The rows are grouped in 5 different ways at once. Each group adds its own fixed numbers to the row, and there is some noise. The rows also spread widely along 15 directions, which tell nothing about the answers.
(in the rows, 128 means zero)
Some rows, each with its group in each grouping after it:
[119 133 187 112 119 103 207 130 147 153 159 134  91 105 117 128 112 117
 168  65 137  97 127 148 119 127 153 113 182  59 135 129 140 133 110 180
 137 136 134 105 110 131 129 141 159 106 145 135 132 130] | S B (2) q_133 q_949
[186 137  93 159 196 108 175 144 145 101 108 132  99 140 119 122 153 149
 180 136 137  81 130 144 115 112 157 109 162 145 142 172 179 124 140 138
 121 124 107  77 103 136 159  58 150 175 128 132  88 141] | E J (2) q_311 q_623
[110 150 129  85 166 132 118 122 111 132 106 136 131 119 133 159 142 131
 100 141 135 108 123 108  74 170 137 139 152 103 143 113 123 114 141 176
 138 143 122  74 177 146 151 134 121  82 117 149 109 148] | M K (1) q_311 q_830
[133 136 150 131 138 121 187 166 124 142 130 156 101 114 115  85 138 149
 127 102 157 118 127 150 109 139 127 128 164 136 138 163 185 175 112 145
 148 137  95 107 103 136 182  98 167 125 164 123 153 136] | E J (1) q_370 q_804
[ 72 139 160 136 119 138 151 123 119 171 130 120 114 113  94  95 104 129
 138  75 120 154 104 128  86 111 104 104 159 114 127  89 108 139 126 137
 130 164 144 145 122 170 134 125 117  81 151  80 114 172] | S U (0) q_370 q_849
[110 122 187 100 130 130  21  52 116 138 167 106 108 140 133 157 149 119
 113 105 139 109 137 153 183 140 151 182 130 154 105  70 116 113 154 106
  96 130 141 100 167 101  96 142  79  36 144 140  95 144] | Y X (0) q_133 q_849
[133 146 150  98  94 120 157 131 154 136 182 145  97 118 144 111 136 111
 146 113 138 147 159 130 168  87 153  99  96 127 132 127 120 148 102 101
 139 136 142 131 146 128  95 172 146 117 122 143 136 139] | L X (2) q_271 q_623
[ 72 156 164 144 172 161 176 145 135 171 134 116  82 150 117  61 125 102
  98 149 124 113 103 115  81 145 139 151 170 140 150 132 143 132 162 124
 157 137 110  82  99 117 158  88 183  67 111 126 137 181] | L K (0) q_271 q_806
[111 156 161 144 155  71 147 119 132 111 103 145 118 151  86 101 177 135
 104  93  99  76 101 102 150 148 152 150 131 129 116 125 137 101 159 138
 146 131 155 118 163  64 136 112 131 118 127  96 140  82] | Y B (2) q_370 q_806
[ 85 157  89 123 150 185 129  98 127 134 138 116 106 179 163 127 146 136
 181 161  89 163  95  95  92 109 115  86  93 160 124 116  92 108 114 112
 117 100 134 140 150 194  86  91 109 134  95  77  71 179] | M U (0) q_133 q_830
[118 133 132  94 141 146  95  76 110 129 139 106 129 130 145 110 109 133
 131  99 199 139 117 167 145 151 125 126 111 127 131 124 156 143 108 129
  87 135  89 107 128 140 126 138  98  82 157  84 113 121] | M U (2) q_311 q_949
[106 153 160  89 145 165 103 119 116 129 184 123 107 160 150 160 159 141
 106 142 121 123 135 118  69 125 142 143 151 149 105 115 106 120 105 179
  92 100 112  65 136 192 130  80 133  57 113 141  80 190] | E B (1) q_370 q_804
[150 120 137 138 153 130 104 105 169 115 147 131 119 127 132 193 126 124
 147 145 103 134 130 127 156 134 137 144 129 117 107 105 109  74 155 125
 150 101 174 143 155 126 100 143 106 142 118 154  96 100] | Y X (1) q_133 q_806
[142 116 150 129 132 233 132 152 137 108 144 140 112 158 126 110 118 140
  93 150 147 162 109 134 107 146  86 145 154 154 127 149 166 140 115 111
 138  94  65  94  52 137 142 104 178 100 135 145 151  82] | S J (0) q_370 q_949
[110 161  92 111 164 137 126 135 111 100  87 143 126 174 119 109 166 135
 115 124 108  97  96  73 108 142 126 108 119 132 141 154 130 142 121 132
 131 140 102  78 155 124 136  98 137 123 118 132 135 136] | S X (2) q_311 q_949
[137 114 130 166 128 123 106 115 140 127 135  97 151 130 111 140  99 114
 122 164 128 154 128 134 135 117 124 133 118 121 116 111  96  88 155 123
 129 122 167 152 109  97 106 151 116 128 112 116 119  88] | E U (2) q_271 q_849
[ 80 170 168 134 126  62 138 150 109 148 151 120 142 134 127  94 127 133
  72 123 143 126 119 118 107 124 153 154 113 124 124 155 113 140 131 176
 133 136 149 122 159 104 166 119 140  90 115  91 148 153] | L U (2) q_133 q_804
[190 136 111 114 180 171 140 151 176  67 123 167 130  88  73 148 115 140
  91 112 150 169 142 122 108 110 106  71 158 145 130  94 141 101 153 107
 134 166 138 118 104 150 122 161 127 104 138 137  98  63] | E U (2) q_271 q_830
[114 136 107 124  78  82 164 146 132 133 144 137 143 167 185 117  94 118
 163 146 174 146 117 135 179 133 142 122  43  78 128 209 143 188  74 134
 131 109  83 167 155 111 122 169 142 195 124 108 188 109] | M K (1) q_133 q_623
[122 162 148 134 137 129 155 157 152 127 173 134 100 165 119  64 134 107
  80 166 150 133 126 117 130  98 158 132 116 150 143 161 139 139 148  98
 147 127 123  96 101  87 124 129 187  88  86 129 150 131] | L K (2) q_133 q_849
[147 148 180 172 180  68 169 146 191 114 163 133 131  86  97 143  89 138
  90 110 156 142 119 151 120 130 148 147 152 113 109 137 145  75 181 146
 165 119 189 134 123 103 161 135 139 131 114  91 107  74] | L U (2) q_311 q_949
[159 139 169 169 183 129 131 107 172  79 194 124  92 191 123 153 151 154
 142 125 131  93 103 155 152 126 163 160 149 159  76 163 156  74 150 133
 100  44 122  88  80 111 117  53 149 136 108  85  73  85] | E B (2) q_133 q_849
[138 138 141 109 173 150 113  80 160  88 117 155  80 161 100 168 188 137
 156 106  80  88 109 101 160 157 140 136 141 157 105  89 140  72 168  92
 139  98 141  99 160 104  78 122 113 109 120 120  78  81] | E K (0) q_370 q_849
[149 133 133 111 162 116 110 123 157  79 107 166 148 102  98 187 111 154
  99  72 146 141 118 120 145 154 115 126 136 116 102 117 149 113 144 128
 126 146 125 130 152 132 136 165  93 126 154 117 116  63] | L X (0) q_370 q_830
[ 87 124 175 144 122  92 105 104 175 156 151 107 101 123 149 194  73  92
 163 124  90 136 124 129 148 141 145 151 130  83 107  91  84 105 147 132
 152 130 173 160 168 129 112 156 105 116 121 153 110 162] | E K (2) q_133 q_623
[130 157  80 141 162 202 153 170 156 108 133 139 109 169 133  93 124 120
 115 192 130 181 100  89  91 108 106  86 111 159 149 160 123 134 120  91
 162 116 113 117  94 159 124 107 171 148  92 141 134 135] | Y X (2) q_133 q_849
[137 122 120  61 120 183 106 104 111 100 121 139 138 149 141 160 143 124
 121 139 149 130 130 115 137 165 124 131 111 119 132 116 129 125 108 140
 112 111  85  90 147 116  92 176 120  92 124 148 128  77] | E K (0) q_271 q_830
[ 57 118 190 178 105 134 142 109 129 217 182  82  76 143 184  65 104  95
 167 168 124 146 113 181 163 148 141 180 116 131 129 136 135 148 121 101
 159  96 131 164 106 107 135  88 151 120 121 107 155 196] | Y U (1) q_271 q_830
[ 95 130 133 112 169 121 149  98 112 150  85 103 138 121 118 149 103 109
 139 129 145  96  90 111  88 190 138 135 163  57 152 122 113  86 150 186
 147 131 139  81 139 108 141 148 128 106 112 141 125 112] | M X (2) q_311 q_849
[121 130 145 136 147 164 153 134 143 124 136 122 129 145 114 121 105 132
 114 150 156 157  98 127  98 149 111 134 140 127 125 133 135 108 135 137
 138 106 121 115  92 132 128 128 150 113 115 102 127  87] | E B (0) q_370 q_849
[129 150 188 192 131  68  78 132 133 145 227  78 134 163 143  71 126 132
  67 171 172 136 146 177 137  59 180 185 103 185  98 158 117 131 155 127
  89 121 160 113 105 100 149  74 136  85 101  85 108 171] | Y B (2) q_133 q_949
[127 142 130 181 151 118 103 142 124 120 159  92 148 175 122  97 108 142
  86 157 157 132 113 147  96  94 144 158 122 148 110 172 126 124 144 148
  89 114 115 103  89 132 160  74 133 118 109  85 109 148] | S K (2) q_311 q_806
[155 132 137 137 156  79 131 127 153 101 131 149 120 110  99 164 111 141
 143  66 135 105 139 143 147 114 141 111 155 106 107 126 143 126 136 156
 104 152 132 130 138 137 136 122 104 130 163 115 101 120] | E U (2) q_133 q_806
[119 133 150 150 153 141 161 140 129 140 137 114 127 111 108 100  96 135
 115 118 156 144 113 152  88 135 120 125 164 120 130 130 137 120 135 158
 130 132 127 118  85 139 161 106 142 106 138  94 117 125] | E U (2) q_271 q_830
[117 130  97 114  85 179  67 144  64 132  72 145 127 149 134 146 209 145
 116 186  43 136 152  78  95 137  74 132 125 174 135  92  93 147  94 131
 148 130 116 140 173 151 127 109 123 115 144 165 144 162] | E B (1) q_370 q_623
[118 139  84 183 154  91 141 132 148 121  97 115 149 133 109 168  96 135
 162 114  81 141 113 101  97  89 120  85 135  99 105 127  93 108 131 150
 104 152 155 171 128 182 130 105  88 184 132  97  88 156] | L B (2) q_370 q_806
[146  97 135 144 119 115 134 117 125 144 128 103 121 144 119 121 114 101
 156 160 135  93 143 134 145 115 163 146 138 100 139 129 116 116 150 140
 116 140 127  94  97  78 105 137 148 113 108 167 139 126] | E X (0) q_370 q_623
[147 133 123  61 159 145 156  86  86 142 106 113 132 106  97 103 178 129
 122 139 172  97 136 127  89 147 150 120 168 109 174  99 137  86 145 179
 120 142 140  52 129 113 111 152 136  50 116 131  95 105] | L U (1) q_370 q_849
[ 98 132 109 144 141 156  99 101 116 147 152  81 125 162 160 105  97 121
 153 155 147 155 116 148 115 111 130 116 108 145 122 136 113 143 108 126
  80 128 105 127 101 170 122  86 108 112 123  93  94 191] | E U (2) q_271 q_830
[114 151 116 118 130  57 155 175 139 112  83 164 157 116 138 148 110 118
  96 144 143 129 118  84 140 174 134 131  82  76 142 174 130 149 123 150
 186 150 132 139 201  74 157 192 144 173 111 158 208  76] | M X (2) q_311 q_804
[117 145 140 123 141  75 106 129 166 120 154 134 138 135 141 171 107 104
 118 145 123 136 140  94 147 111 162 132  87 112 106 124  85 120 153 130
 136 148 173 128 194 119 103 167 109 122  96 151 119 137] | E X (0) q_271 q_806
[118 131 139 153 150 149 147 143 167  78 111 181 111 153  79 163 100 125
 115  56  82 111  94  91 150 140  98  99 148 102  87 121 137 124 141 109
 127 136  88 145 114 118 119 128 130 132 157 122 149  74] | M U (0) q_271 q_806
[187 121  60 135 110 127 106 148  89 113 105 126 161 138 143 137 181 148
 143 198 116 131 170 122 117  91 126 115 101 156 137 151 121 137 111 140
 117 126 126 129 141 134 119 125 119 175 129 141 115 126] | E K (1) q_271 q_949

New rows, each followed by its group in each grouping:
[128 131 138 115 149 110 127 114 156 129 121 126 134  93 110 171  93 118
 137 115 137 145 126 118 114 136 131 112 145  88 126  96 101  98 149 150
 146 152 175 126 151 142 119 175 106 114 126 145 104 113] | E X (2) q_370 q_849
[133 137 104 129 164  80  83 121 109 112  85 100 192 119 124 182 105 146
 110 141 148 131 123 116  76 134 131 135 132 107 122 131  98 110 141 199
  99 158 147 106 167 159 167 121  78 125 133 125  85 133] | E J (2) q_370 q_623
[129 123 149 179 124 136  79 156 146 107 146 135 141 143 112 158  92 144
  83 132 120 164 117 126 128 121  96 153 118 156  86 127 114 127 145 108
 137 116 131 156 120 127 148 121 120 130 136 113 137 110] | E X (0) q_311 q_623
[123 158 101  74 192 167 178 127 162 105 130 127 124 145 134 100  91  99
 112 142 200 148  90 105 104 155 139  86 119  94 167 154 147 130 122 140
 133 144  94  72 117 140 121 151 154  93 101 137 129 101] | Y U (2) q_133 q_949
[119 151 126 121 194 108 144 136 162 116 140 124 146 136 140 144  87 112
 105 155 174 129 109 110 100 138 165 125 121  97 129 154 118 112 161 151
 125 152 130  77 145 131 139 139 134 111  87 142 115 129] | M X (0) q_271 q_830
[109 126 134  91 151 107 185 115 154 153 133 107 138 100 132 144  63  83
 154 127 171 131 122 118 104 142 155  99 134  47 153 114 104 116 138 174
 131 164 148 101 144 129 104 191 129  96 107 147 120 126] | E U (0) q_271 q_949
[131 131 119 161 138 129  97 149 163 108 127 136 115 165 162 172 126 126
 132 196  93 147 127 107 145 137 127 166  95 152 106 148 121 120 141 103
 154  98 122 141 154 121 126 108 134 168 102 149 131 129] | E K (0) q_370 q_623
[197 137 110 126 157  53 168 132 143  74 110 151 153 127 137 130 156 170
 145 133 202 108 122 165 187 168 165 154  80 127 126 206 204 112 129 145
 141  80 123 122 160  59 143 148 127 214 124  70 135   4] | E K (2) q_311 q_830
[102 144 151 121 119 138 121 125 134 138 164 141  99 132 127 137 127 129
 136 106 110 145 128 120 119 112 120 115 127 146 110 102 111 135 121 122
 131 124 138 134 149 159 111 125 119  96 127 107 106 165] | E U (0) q_311 q_849
[116 150  95  96 141 111 119 129 102 154  95 116 127 137 179 122 169 123
 147 211 130 125 144 103  98 147 148 149  98 144 163 140 121 140 125 151
 152 136 137  95 198 133 130 126 128 131 101 148 119 173] | E K (0) q_370 q_949
[ 81 141 192 139 145 136 118 113 133 173 147 111  97 124 140 128 143 123
 132 136  91 130 120 131 100 140 137 164 160 145 124  92 109 108 155 128
 155 125 168 114 155 139 138 101 131  81 118 132 100 179] | S J (0) q_271 q_830
[ 92 145 162 155 126 105  84 150 123 151 157 110 150 138 177 142 117 144
  99 167 133 168 126 139 109 132 127 180 101 158 106 153 116 149 122 142
 132 113 136 140 167 150 172 102 120 133 126 118 129 167] | S J (0) q_271 q_804
[183 115  86 162 161 187 129 142 126  81 117 132 124 167  87 137 147 141
 126 170 110 117 124 110 102 105 113 110 155 158 121 133 135  90 152 121
 109 101 103  93  64 118 109  88 149 135 106 130 103  90] | E U (0) q_311 q_849
[148 128 140 167 167 116 203 171 132 142 127 121 111 118 135 115 104 138
 147 156 157 108 120 159  83 152 146 151 185  99 143 184 168 123 131 199
 150 103 106  95  73 124 189  68 182 157 122 125 133 132] | E U (2) q_133 q_830
[149  90 128 112  96 193 139  69 130 123 141 119 111 138 101 170 128 123
 199  91 100 126 121 131 159 113 116  95 147  96 116  82 106  75 121 117
 107  89 137 141  82 122  43 176 111 121 135 124  94  72] | L X (0) q_133 q_849
[146 119 140 201  82  32 124 148 109 165 170 102 152 120 160 109 116 151
 153 151 150 134 167 180 161  62 168 167  92 137 102 184 130 160 119 147
 100 125 150 168 121 112 151 104 119 191 127  86 134 168] | L X (0) q_370 q_830
[ 71 143 135 142 160 181  71 108 158 130 152 110 125 163 140 135  79 126
 102 140 130 192  80 111 109 147  90 131 105 156  99 116 105 129 136  89
 130 122 131 146 128 180 128 111 102  91 130  99 105 154] | E X (1) q_370 q_949
[130 130 121 136  89 140 127 152  67 151  89 137 128 121 113  95 176 139
 115 148  88 108 152 105  92 116 110 128 150 131 146 126 113 147 113 156
 148 148 123 114 123 111 148 117 153 119 143 149 163 140] | M X (2) q_370 q_949
[119 143 170 147 102 129 133 152 147 123 190 140 100 151 123 133 139 115
 106 138  78 134 138 109 130  87 144 132 126 137 104 121  91 111 127 134
 139 100 152 133 120 111 108 117 156 106  98 144 133 137] | Y U (2) q_133 q_804
[152 128 101 168 154 151 160 158 165 124 142 141  97 136 126 136 124 116
 160 175  97 144 138 118 113  98 123  93 143 137 127 134 124 118 140 104
 152 123 139 138 101 151 115 103 154 160 110 152 110 150] | E U (1) q_271 q_849
[122 137 150 154 155 135  81 126 115 101 118 123 144 162 131 191 159 139
  89 171  60  94 121  92  92 147 136 171 154 131  96 126  90  73 158 172
 129  91 141  90 143 105 142  82 128 116  98 159 105 113] | M J (2) q_271 q_830
[ 75 145 158 102  81  87 108 126  42 149  88 135 147 131 143 138 154 164
 121  61 124  89 111 133 110 191 108 172 141  99 115 153 145 182  71 220
 120 115  83 124 180 127 187 110 104 117 197  85 158 139] | E K (2) q_133 q_949
[117 149 161 106 117 110  98 116 110 112 134 137 130 137 129 153 165 147
  97 104 119 116 131 123 140 144 128 153 120 140 110 117 127 121 111 149
 121 110 126 118 170 118 136 130 116 100 138 112 126 113] | L B (2) q_311 q_623
[104 125 145 141 155 224  78 131 127 133 146 103 130 143 120 145 101 131
  82 158 117 181 115 124  58 127  85 136 165 176 114  89 102 115 141 119
 114 123 115 107  87 183 143 100 124  60 134 139  94 158] | E J (0) q_271 q_804
[ 72 124 129 109  98 221 111 110 128 149 167  82 139 204 173 111  75  79
 106 221 156 190  84 105 118 151 115 148  74 110 139 143  86 120 110 116
 133  75  96 120  95 112  77 167 155  90  66 137 158 109] | Y K (0) q_133 q_849
[152 125 120 159 172 100 130 123 182 105 137 124 126 157 132 124 113 112
 132 175 154 127 119 132 169 133 151 137 101 131 122 157 152 118 161  90
 135 130 135 126 121  90 111 129 139 149 105 133 135  87] | E B (1) q_370 q_949
[148 118 163 140 121 116 151  73 128 140 175  82 130 141 125  88 145 136
 173 115 159 114 123 176 156  96 166 131 120 130 123 135 131  89 136 131
  96  95 164 113  94  97  93 131 126 120 122  76  86  83] | S J (2) q_271 q_949
[179 126 111  93 128 125 119 124 130 101 122 158 102 120 145 136 159 126
 149 127 157 115 158 148 190 138 138 120 120 129 146 141 176 155 103 115
 129 135  90 112 147 105 116 146 131 140 150 164 146 102] | Y U (2) q_133 q_849
[141 105 123 162 127 168 130 101 128 147 120 107  92 128 102  90 128 112
 172 132 117 130 126 158 158 113 114 112 157 138 146  98 140 116 141  85
 132 135 126 148  73 107 101 120 132 120 149 126 124 124] | Y U (2) q_133 q_849
[ 66 137 199 161 143  76 123 126 145 155 127 122 133 125 101 132  89 124
  88 100 119 122  92 114 120 167 133 184 140 104  99 117 107 107 174 157
 162 134 174 138 159  92 157 133 123  90 127  97 145 118] | E X (0) q_370 q_806
[ 68 150 131 164 129 124 163 160 149 137 132 122 142 143 115 143  61 122
 114 103  93 164  86  89  71 109 106  94 134  89 105 146  89 138 113 155
 128 139 130 158 106 179 153 117 130 140 123 110 133 158] | L J (2) q_370 q_804
[137 166 184 118 126  43 139 159 148 121 189 163 109 107 172 157 142 151
 107 110 151 120 161 154 155 126 173 168 118 126 103 176 158 151 108 177
 140 106 134 121 182 126 168 111 142 136 127 121 130 148] | L U (2) q_133 q_830
[124 163 132 156 161 150 169 184 134 117 117 155 110 126  77  95 143 149
  78 127 101 134 118 101  46 104 113 107 177 153 131 128 129 120 150 138
 151 152 126 103  96 152 173  91 167 107 128 117 125 140] | M K (2) q_370 q_804
[ 70 156 175 165 173 115 111 118 173 118 157 144  88 171 122 155 108 112
 115  93  82 107  89 102 142 142 137 142 138 128  79 120 116 117 165 102
 130 126 123 122 145 125 127  85 125 100 122 113 116 157] | M U (0) q_271 q_849
[120 143 121 136 123 155 130 139 101 129 122 116 144 149 142  95 128 150
 102 150 160 154 107 143 110 148 105 149 117 145 133 173 155 144 105 144
 131  98  92 128 100 124 160 113 145 135 142  85 146 102] | L K (2) q_133 q_949
[120 119 135 144  86 120 119 129 109 165 149 102 147 119 127 126 111 127
 130 154 127 157 145 143 106 102 120 135 115 120 126 112  94 121 124 148
 133 120 165 161 133 138 119 156 113 121 126 106 120 142] | E K (1) q_311 q_806
[123 131 122 129 102 185 108 166  76 148 121 119 151 123 129  93 127 155
  81 170 161 186 131 132  68 129  79 142 124 174 142 131 123 156 104 145
 145 122 110 125 115 156 169 122 145 103 140 106 149 141] | E X (0) q_311 q_623
[119 141 154 132 145 109  79 109 163 136 174 104 118 137 166 150 108 109
 103 181 153 155 141 145 149 127 159 172 105 137 117 132 121 113 149 112
 130 118 146 115 145 121 121 138 122 104  97 143 109 148] | L K (2) q_370 q_849
[154 107 131 120 128 135 168 117 116 161 136  94 117 108 134 132 107 120
 176 143 159 109 155 167  91 119 156 133 177  79 149 131 133 114 117 197
 107 125 119  86  81 148 132 123 141 118 132 146  99 150] | E K (2) q_370 q_806
[136 114 104  90 123 172 128 121  73 154  89 119 120 114 144 106 162 134
 148 152 155 120 143 140 112 156 120 139 148 132 169 123 154 154  99 151
 125 142  84  86 124 133 140 127 135 111 152 163 145 146] | Y X (0) q_370 q_804
[122 149 113 142 178  81 185 147 137 133 114 123 111 175 119  91 168 104
 138 191 101  61 117  77  99 118 191 127 132 120 155 169 119 111 169 150
 148 136 151  59 139  80 128  90 180 124  62 168 129 153] | E J (1) q_370 q_804
[128 131 128 114  90 161 131 150 102 123 133 154 105 145 134 107 143 132
 119  94 124 124 150 135 148 119 106 112 136 132 123 148 160 194  67 124
 102 136  51 127  98 144 139 117 149 118 175 139 169 146] | L B (2) q_271 q_806
[139 140 133 173 152 115 138 153 148 120 141 140 119 133  90  80 133 124
  95 119 129 129 129 132 134  92 126 108 137 155 123 130 144 151 150  86
 129 169 129 137 105 116 140 111 139 117 146 118 138 129] | Y B (1) q_271 q_949
[ 94 169 168 101 145 122 128 146 136 113 164 153 133 142  96 147 110 132
  56  83 128 123 119  89  64 103 140 122 148 109  98 116  95 126 141 180
 105 155 122  82 148 164 141 131 128  49 118 114 106 150] | M K (0) q_370 q_806
[117 142 146 139 136 120 151 119 129 121 144 130 111 188 119  57 162 119
 114 131 143  92 103 124 177 132 155 144  99 152 130 174 162 144 139  89
 125 111  99 103 112  59 124 109 166 110 117 107 158  98] | L J (1) q_271 q_623
[142 149 162 138  92 101 168 176 146 156 188 163  58 109 166  70 171 123
 139 147 125 137 188 160 184  86 156 134 107 175 138 159 171 188  97  82
 162 129 118 144 133 109 137 114 185 143 133 151 172 177] | L U (2) q_271 q_804
[117 135 195 149 155  84 145 160 141 118 104 165 100 117  86 136 139 122
  79  92  99  59 115 111 135 181 148 178 189  88 127 135 151 119 170 155
 181 144 130  83 140  46 178 117 170  98 128 176 181  98] | S X (2) q_311 q_830
[ 93 175 110 112 202 151  86 119 175  98 137 134 108 173 189 183 109 123
 121 164 131 158  96  97 111 165 122 124 101 141 112 149 128 134 119 115
 127 120  98 105 179 193 137  92 115 128 111 140  99 170] | M B (2) q_133 q_949
[100 170 117 146 164  87 142 146 150 128 122 117 142 141 145 136 120 128
 123 163 121 149 106  99  91 131 141 128  98 130 124 146 101 111 144 146
 155 127 165 134 182 146 149 120 122 151 101 101 103 147] | E K (2) q_271 q_623
[104 130 128 167 103 130  83 124 107 122 157 124 123 190 153 157 139 140
 136 124  92 120 113 131 149 118 115 143 107 137  80 155 122 154  87 128
  94  86  87 151 125 149 127  74 107 157 141 108 130 161] | Y B (1) q_311 q_849
[ 95 153 154  91 146 172  67 126  91 120 130 134 122 156 137 134 152 124
  52 147 120 109 128  96  90 157 129 157 148 139 125 118 108 137 127 156
 116 141  90  53 143 126 153 107 142  39 119 172 138 161] | M X (2) q_271 q_830
[111 135 145 168 135 151  76 122 106 146 145  99 120 145 104 127 137 130
  94 148  87 124 135 119  85  91 126 147 170 154 111 104  88 108 152 139
 108 136 144 102  91 143 139  75 128  75 120 139  98 191] | L X (2) q_370 q_849
[110 125 177 173  89 109 135 120 160 144 163 149  83 100 108 126 116 128
 167  40  73 146 133 154 186  95 107 104 133 133  90  86 127 141 116  78
 143 142 154 212 130 133 112 133 101 146 185  91 129 134] | Y U (2) q_271 q_949
[123 146 155 108 174 164 136  83 141 103 135 141  68 164  92 126 182 131
 148  98  93  79 100 110 136 151 143 124 167 151 121  97 138  79 156 119
 132  96 135  78 125 105  93  92 142  73 122 113  83 107] | E U (2) q_133 q_849
[140 103 196 164  97 124  94 125 117 178 159 108  76 105 125 130 146 103
 119 162  90  92 187 169 142 112 155 196 195 131 130  93 128 117 159 129
 143 132 140 104  89  82 136 109 161  75 131 196 135 177] | L K (2) q_370 q_849
[ 91 117 178 159 123 147  84  83  92 175 165  66 135 145  84  67 126 113
  85 137 126 121 117 147 100  91 142 150 151 155 128  74  84  97 175 120
 101 143 173 109  89  98 114 113 115  22 110 102  98 160] | Y J (1) q_311 q_830
[111 144 154 184 111 116 117 152 125 167 164  99 135 105 177 116 118 154
 128 176 133 203 135 170 108 115 108 165 103 170 111 140 116 124 108 142
 159  88 165 188 143 169 175  90 118 172 135  73 114 162] | Y U (2) q_271 q_623
[164 126  42 119 148 209 127 126  69 133  74 111 139 121 141 118 163 160
 176 169 129 144 143 134  58 109  98  76 157 150 161 128 129 133  92 153
  98 142  89  99  92 205 141  88 118 156 150 130  86 169] | M X (2) q_271 q_830
[165 130 130 179 160 132 115 153 173  87 121 150 120 134  95 159 131 134
 101 158  92 133 126 106 136 118 119 132 133 147 109 122 120  80 177  93
 168 119 157 134 119  93 131 126 144 152 108 148 130  75] | M X (2) q_311 q_623
[129 131 118 161 207 136 107 108 149 112 110 112 123 153 132 144 128 128
 123 157 131 107  96 138 131 169 141 161 145 135 120 138 153  96 171 118
 126 119 114 102 125 116 150  84 113 134 124 129  99 121] | Y K (1) q_271 q_830
[139 168 120 114 191  76 158 105 160 117 126 140 104 125 134  93 151 145
 156  98 183 120 115 149 161 130 163 110 111 153 140 163 190 143 137  99
 127 144 131 106 159 134 143 115 119 144 139  86  95 128] | L J (2) q_370 q_849
[134  95  99 179  97 138  98  81 127 144 147  70 143 162 140  94  91 115
 199 139 145 153 124 171 185  76 137 105  83 122 118 139 110 137 114  79
  70 134 122 170  71 118  79 133  96 163 132  92 118 133] | S X (2) q_271 q_830
